The first 7 rows are patterns. Each new row is the sum of 2 different patterns, raised or lowered, with some noise. Before adding, each is slid sideways (what falls off one end comes back at the other) and multiplied by a number that may be negative. Names go in the order of the patterns.
Known rows, each followed by the names of its patterns:
[  3.4   0.8  25.8  -6.3  12.8   8.5  -2.0  -3.7  -1.1  -2.8  -5.3 -13.1
   8.9  -7.3   7.4  -9.4   9.5  25.4 -14.6   0.0 -12.3  16.4  10.8   2.2
  -4.9  10.4   0.8  -0.2  -5.0   2.5  10.9   0.2 -19.2  -6.3   6.9   7.2
  14.6  -1.7  -3.2  -8.3 -10.8] | V
[-22.5  -6.9  14.5   0.0  -7.3 -18.3  10.5  -6.1  -0.1   0.0   3.0  -6.4
   7.5  -4.6  22.9   7.3   0.7   2.5  -6.8  12.6   4.8 -10.8   7.1   7.6
  -3.0  -6.3   8.2  -3.8   0.4  -0.9  23.6   5.6   8.8   4.4 -11.1 -20.9
   6.0   1.4  -7.5  -8.1   0.3] | U
[ 10.0  -4.1   0.2   5.9  -7.9  11.1  -4.9   8.9  13.0  13.8   8.7   4.3
  -1.1  -8.2 -13.2  -2.8  -4.9   2.7   3.3   2.3  11.4  -1.8 -15.1   7.0
  11.5   1.5   7.0  -1.0   8.6   1.4   2.0  -4.0  -1.8  10.4   5.3   6.3
  -0.3 -10.4  20.6  15.4  -6.3] | B
[  1.9 -11.3  12.6  22.9   0.6  -0.3  -6.1  -3.7 -12.2   8.0  -1.5  26.9
   0.2  -5.5  -1.5  -4.9  -5.8  18.9  -6.3   0.7   5.8   0.1   5.2  -1.4
 -20.3  -2.8 -11.1  -1.7   2.8  -1.0  -0.5  -6.8  -4.5  -0.8   0.3 -10.9
   3.8  -8.8 -34.6   3.3   7.4] | E
[  2.7  -2.1  -4.1  10.0  -4.5  14.6   5.5  -2.1   2.8  -8.3  10.0  -1.1
 -17.2  -2.8   8.9  -2.8   3.3   6.2   7.4  10.3  -1.6   7.4  -9.8  10.5
  -3.1   1.8  -5.6  -2.9   5.6  -1.6   6.9  -5.2 -13.0   0.9  14.5  -4.1
  -4.4  11.6  22.4   5.8  -3.1] | F
[  8.0 -12.5  -1.8 -16.8 -20.2 -10.5 -13.8   1.7  -3.8   0.9  -1.5  -3.3
  -3.6  -2.8  -5.0 -11.9   1.3   2.3  10.4  -4.1  13.7   4.8   5.0  10.7
   6.5 -10.8   1.1  -6.9   6.1 -13.2  15.0 -10.3   7.2  -6.6   8.1  10.5
   0.1  -1.2  -1.5   4.7  -2.5] | W
[ 12.8  13.2  21.1   3.3  -7.2   4.4 -14.7  -5.7 -13.4  -7.1   6.6  -1.8
   6.6  13.0  -3.6 -32.2   4.8  -7.0  -9.1  -8.9  -7.0  -8.0  10.3   9.8
  -0.8 -29.3  18.8  -2.4 -11.1  -5.2   2.4   7.0   2.4  -0.4  -3.7   2.2
   2.6  14.5  -4.0  -5.1  -9.8] | H

New rows. What belongs after each?
[ -8.0   5.6  -4.8  -9.0  -7.7  -9.6   2.0  -5.2   3.9 -10.3   5.5  -6.6
   5.3  17.9  -8.4  -6.0  -8.5   6.7  -1.0 -16.1 -12.9  -0.1   3.8  -8.4
 -11.0 -11.0   0.1 -19.2  -1.2   3.0  -8.4   2.7  -9.8 -16.5   2.5  -4.8
  -0.3 -10.0  -5.5   9.4  10.0] | E F
[-12.0  -5.0  -6.9  -1.5  -8.1  -6.8  -5.0  -8.0  -0.7  -7.3 -18.6  -1.2
  -1.0 -27.8  -5.0   7.1  10.1  -7.4   1.2  11.1  -5.3  -7.3  -2.3  -9.1
  -3.2   3.1  -6.0  13.1  -8.5  -1.8  -5.3 -17.8  -9.6  12.7  -9.3  -2.3
   3.0   0.1   5.4  -6.3 -11.5] | E F
[-19.6  -0.8  -6.1  -0.5   2.7  -5.5 -14.1  10.4 -27.8  -6.6  -9.2   8.4
  -1.0   5.0 -19.6   7.5  -6.1  -2.0  -4.7  10.1   5.5  19.6   3.8   5.4
   9.5   0.0  -7.7   4.5  11.0   1.9  -4.6   4.6   6.5  -4.0   7.1  50.1
  -0.4  -3.2   0.2   2.9 -28.4] | U E
[21.3 27.5 23.6 27.2 20.8  2.7 10.4 27.3 37.3  0.6 26.3 39.1 24.8 14.3
 13.9 14.6 15.2 26.0 12.9 23.9 10.2 19.3 22.6 20.0 13.8  7.3 -8.8 13.5
 28.9 12.2 30.5 25.2 31.6 28.7 11.5 22.6  6.7 13.6 18.5 42.7 10.7] | F H
[-21.3 -19.9   6.1 -19.9 -15.9 -26.1 -24.1 -20.0 -19.8  -9.9  -6.9 -18.5
 -19.6 -35.2 -16.1 -18.5 -22.5  -5.3  -1.5  -9.0  -6.5 -13.1  -3.8 -23.8
  -9.3 -20.1  -6.6 -22.1 -33.8   2.4 -16.9  -7.4 -36.0 -22.2 -26.1 -15.2
 -27.4 -23.2 -20.3  -6.1 -18.9] | V W
[ 16.5   2.9   1.2  -3.5 -19.0   7.1  17.2  -7.0  -3.5  -3.4 -18.4  -7.9
   6.7   0.8   6.9  -7.4  16.7 -20.3   9.4 -10.3 -20.4 -20.3   5.0  -1.3
  -7.5  -6.3   7.9 -31.6  -2.9   2.8   4.0 -18.3 -41.6  18.5  -8.7   6.8
 -17.8 -10.4 -10.7   7.2 -17.1] | V U
[17.3 21.9 10.6 17.2  8.8  6.3 12.6 29.1  5.6 16.5 16.8 14.2  2.3  9.4
 -3.3  8.9 14.0 25.7 12.5 12.5 18.4 15.2 10.7 27.0 18.6 -2.2 16.3 12.7
  4.4  8.7 22.2 14.7  7.0 18.8 31.6  9.5 16.6 -4.1  7.1  6.0 17.3] | U E
[20.6  5.5 38.9 20.0 19.5  7.4  5.0 -1.5 28.3 16.8 14.4 30.4 20.5 29.3
 20.7 -1.8 15.7  4.0  6.5 20.9 36.7 13.4 16.3 19.8 22.1 21.5 14.1 12.2
  3.8 -7.8 38.5  9.8 19.9 16.0 29.2 32.2 13.0 14.5 12.6 16.3  6.7] | E H
[  1.4 -15.4  30.4   1.9  19.2   2.1  -4.4   3.7  17.7   5.1   4.2  13.9
  15.8   9.2 -16.1   6.9  23.3  13.8  12.1  18.9  -7.2  11.7  19.6  24.2
  21.5  23.4  15.1 -24.6  17.1   4.0  15.3   5.7  19.0  12.0  14.0  14.2
  28.6  -3.6  20.8 -12.0  14.3] | V U
[ -5.8   1.9  10.5  -8.8  -0.6  23.7   2.2  13.9  -4.8  32.3  21.0  18.0
  20.6  10.8   6.8  14.8   6.8  32.5  18.7  12.2  15.4  13.0  18.9  11.7
  -8.9  19.0   4.1   2.8   0.2   7.8   0.8  18.6   7.9  35.5   8.7  27.6
   0.4   8.4 -14.6  20.3   3.5] | U W
[ -2.6 -10.0  -4.0  -7.0 -28.3  -8.1 -25.6 -12.9  -5.1 -10.8  -3.8 -19.6
 -11.0   1.7  -6.9 -21.7  -4.3 -16.8 -35.8 -10.6  -9.7  -6.7 -20.9   6.0
   0.4  -6.4  -9.5  -9.1  -8.8 -20.9  -2.5 -14.0  12.7  -0.4 -12.9 -18.4
  -9.4  -9.3  -2.7 -26.5 -11.6] | E F
[-14.9 -12.6 -28.8  -5.2   7.7   0.4  -1.4 -22.6 -18.5  -5.8  -9.6 -10.4
  -7.8 -14.6  -3.0  -1.7  22.5   2.0 -24.4  11.4 -11.2  -1.5  -4.3 -11.1
   6.8   3.9  -7.0 -12.4   5.2  -5.1   6.5  -7.8  12.7  -5.9  12.8   8.9
   1.1 -19.6  -4.8   0.5 -20.5] | U H
[  3.2   9.9  -4.7   7.5   3.1   6.2  -5.6   6.7   1.7 -20.7  11.1   7.7
  -0.5  -2.3  22.5  19.3   3.4  10.8  12.4   5.8  -4.9  12.1   3.1  22.4
  11.2  -0.7  12.3   4.7  -0.1  19.8  -4.0  11.0   9.7  -3.7   7.4   9.5
 -11.1   4.9   1.2   8.5  13.2] | E F
[27.9  8.5 12.7 32.3 36.1  9.3  8.1 21.2 16.9 19.2 23.1  8.7 23.7 13.2
 14.6 17.4 21.9 20.1 20.9  3.3 11.5 20.4 11.6 15.7 17.4 13.8 29.1  8.6
 26.2 -0.7 30.0 26.5  7.7  9.1  4.9 29.6 19.9 22.3  7.2  8.2 16.3] | V F
[  2.0   2.1  -9.1 -10.3 -11.9 -11.7  -0.3 -25.0 -14.1  -7.0  -6.3  -9.8
   6.6 -14.9 -17.3 -14.9 -26.2 -18.5 -20.0 -15.8 -13.9 -18.0 -10.6   0.2
  -5.6 -57.6 -20.2 -12.2 -27.5 -15.7 -17.7 -23.7   4.8 -12.6  -7.9 -45.3
  -5.9 -25.9 -28.9 -19.8  -8.8] | B H
[-16.8  14.4  -6.9   3.9 -10.6  -7.0  13.0   3.8   7.7 -15.2  -9.1 -24.7
   3.7  -6.3  -6.8  -2.7 -15.2   2.3  -7.7  -5.3  -2.6  -6.2 -15.0  -0.3
  27.4  -8.5   1.3  -4.0   9.2   8.2  17.6 -14.7   3.4   4.9  33.0  -8.7
   7.5  -0.6   5.4 -10.1  -2.3] | W H
[22.3 -7.2 -3.8  8.6 30.8 -8.8 10.9 17.2 15.4  6.6 -2.0  7.9 21.4 15.7
  4.1  3.3 -8.6 12.3 14.4 20.6  8.1 -1.1 -4.1 -8.7 18.5 -1.0 14.1 14.2
 19.9 14.7  6.9 14.0 13.6 -4.4 17.0 24.6 12.5  7.6 -0.1 24.0 14.0] | V H
[14.7  2.0  4.9 -0.9 13.4  7.1 11.4  5.9 13.5 11.5 -2.7 18.5 11.8 -0.3
 13.4 18.9 10.6  6.0 17.7 22.4 10.8 13.1 13.6 10.7  4.6  8.8 18.2 28.4
  8.4 13.5  7.8  2.2 19.5  2.4  2.3  3.1 21.0 15.0 19.6 17.8 16.3] | B F
[-11.4   5.2 -29.9 -21.5  -6.0  -5.0 -13.3 -13.7 -18.6  -3.1   0.7 -22.3
 -12.3  19.2  15.9 -10.5 -17.6 -21.2  -8.6  -8.2   7.6  -0.9  -0.4  -4.7
 -35.7   0.3 -27.4  -9.3  -7.6 -18.1  -9.4   0.9  -5.7   7.2 -12.6   4.6
  -8.3  -0.6 -12.3 -41.4  14.2] | V F
